The rows are grouped in 2 different ways at once. Each group adds its own fixed numbers to the row, and there is some noise. The rows also spread widely along 2 directions, which tell nothing about the answers.
In the rows, zero is written as 128.
Some rows, each with its group in each grouping after it:
[127 121 134 137 113 179 134 161 114 114 138 137 153 112 161 138 120 145
 116 137 155 127 160 135 131 185 119 164 124 121 116 112 142 142 109] -> C L
[124 123 121 134  98 178 136 169 111 110 126 140 149 113 152 131 118 139
 111 133 147 148 152 133 115 170 111 152 124 116 137 124 127 143 116] -> F B
[124 106 125 147  86 167 142 157 123 130 139 140 143 109 144 116 116 125
 113 138 145 135 156 128 132 178 111 152 147 117 130 126 126 143 117] -> E Z
[113 106 134 156  76 165 142 172 125 122 127 141 132 122 159 109 120 126
 104 139 148 142 162 130 120 144 114 139 151 136 150 127 109 138 109] -> D N
[139 138  97 115 118 187 118 158 124 124 128 138 160 117 158 147 111 152
 111 144 146 142 133 135 123 193 132 161 112 100 105 101 147 143 113] -> Q B
[131 121 118 136 101 164 140 161 108 110 130 135 151 113 151 129 110 148
 118 148 143 152 150 135 123 188 117 156 145 125 124 112 125 145 105] -> F N
[131 110 138 161  86 172 140 166 111 112 144 131 150 118 166 132 112 123
 110 129 154 121 161 130 132 176 116 165 124 130 140 117 132 145 124] -> D L
[128 115 109 101 130 184 124 145 129 130 121 139 143 116 144 124 127 168
 118 166 145 141 146 139 116 178 133 135 132 110  99 109 145 141  94] -> C Z
[127 118 122 104  95 181 126 153 126 137 128 157 130 112 155 104 129 141
 115 165 142 145 160 138 113 130 134 120 149 111 108 138 141 132  92] -> E L
[125 129 111 123 102 182 127 161 132 133 121 150 142 117 157 128 126 141
 106 144 149 149 143 132 117 156 125 144 125 107 121 117 138 140 110] -> Q B
[127 116 136 136  93 166 146 156 105 119 133 143 140 113 157 126 125 136
 115 141 149 145 165 138 119 164 112 150 131 118 126 124 134 144 109] -> F L
[115 119 133 150 104 178 136 173 123 110 125 140 146 113 159 131 118 135
 106 125 159 138 152 126 117 174 105 156 128 115 137 118 120 145 116] -> C B
[131 117 130 141  88 172 134 158 116 124 145 144 145 111 160 121 119 131
 112 140 146 130 161 134 130 168 115 157 139 117 121 127 141 143 115] -> E L
[118 109 140 129  90 164 142 157 114 126 125 151 122 119 155 109 136 136
 115 148 152 155 173 145 108 128 112 130 141 123 128 137 134 135 104] -> F L

New rows. What belongs after each?
[139 115 124 136  97 178 129 158 112 116 145 136 149 117 162 134 112 135
 112 144 152 120 155 131 133 183 129 163 121 124 123 113 141 144 118] -> D L
[135 127 114 101 124 188 122 144 127 121 131 142 147 116 159 135 127 169
 119 165 152 132 151 142 119 174 136 144 126 109  98 113 153 138  94] -> C L
[124 107 116 129  92 174 135 152 130 133 124 141 129 119 147 110 129 137
 107 151 151 132 151 134 116 153 125 132 138 124 124 129 132 135 106] -> D Z
[114 111 145 131  86 162 146 157 118 129 121 154 119 113 153 102 139 131
 111 145 156 157 176 140 109 133 106 126 143 125 138 139 130 136 101] -> F L
[119 108 150 155  82 160 152 166 107 119 137 146 133 115 159 115 128 123
 115 128 157 148 177 137 114 151 100 143 138 129 144 132 124 144 115] -> F L
[126 120 115 112 100 173 135 155 121 130 114 145 137 119 149 110 129 156
 120 165 139 164 153 147 111 152 124 130 150 122 117 124 125 140  88] -> F N
[128 107 113 146  95 173 133 157 118 121 138 130 147 118 148 126 117 135
 111 142 153 126 150 126 133 183 119 156 127 123 126 117 137 145 119] -> D Z
[145 137  94  93 127 191 120 151 111 118 120 137 163 112 151 145 113 165
 121 153 140 148 133 138 116 189 136 149 113 101 100 112 148 143 104] -> F B
[115 122 129 132  91 168 140 170 119 121 114 148 130 114 155 111 129 136
 108 140 150 155 160 135 101 138 111 125 134 114 138 135 121 137 107] -> F B
[123 114 124 151  80 165 138 167 122 119 131 136 139 119 159 122 113 131
 107 144 151 137 154 127 128 166 119 151 146 135 139 121 116 143 107] -> D N
[147 129  93 114 112 187 121 156 115 118 134 128 168 121 154 145 100 161
 118 161 141 132 128 131 135 208 145 166 124 121 101  99 145 145 105] -> D N
[133 119 108 122 110 175 134 144 132 138 132 141 147 120 144 132 123 147
 109 156 146 142 142 137 122 184 128 157 133 111 110 106 145 139 110] -> Q Z
[133 117 116 151  87 171 138 164 115 118 146 136 159 108 156 128 100 139
 116 138 141 140 145 126 142 201 117 173 148 119 122 113 122 148 110] -> E N
[134 134  99 103 111 188 115 156 132 139 115 148 147 115 154 133 120 152
 109 157 148 147 139 139 109 158 133 138 122 105 109 114 141 136 104] -> Q B
[120 112 141 163  79 163 144 163 118 127 143 146 135 114 167 127 119 121
 108 131 161 137 169 138 126 159 109 165 132 123 139 117 130 142 124] -> Q L
[116 113 131 152  86 162 149 169 114 120 125 143 134 114 152 113 122 138
 118 145 142 161 162 135 117 163 106 146 148 128 139 123 112 143 103] -> F N
[142 131 109 117 114 183 121 142 121 135 137 144 152 112 160 139 122 155
 115 156 148 140 150 140 128 181 134 159 121 108 102 108 155 136 110] -> Q L
[121 109 127 139  99 164 148 152 119 125 130 143 137 112 139 112 128 139
 114 142 149 151 162 139 116 167 110 138 141 117 128 126 128 146 110] -> F Z
[119 113 133 138  87 169 139 156 130 142 128 155 123 115 165 114 132 132
 110 151 153 146 172 145 114 134 118 141 136 123 128 128 136 134 104] -> Q L
[128 127 111 115 107 178 129 163 113 115 117 145 146 116 149 131 119 153
 114 142 148 155 145 137 108 167 120 143 120 109 115 124 131 141 108] -> F B
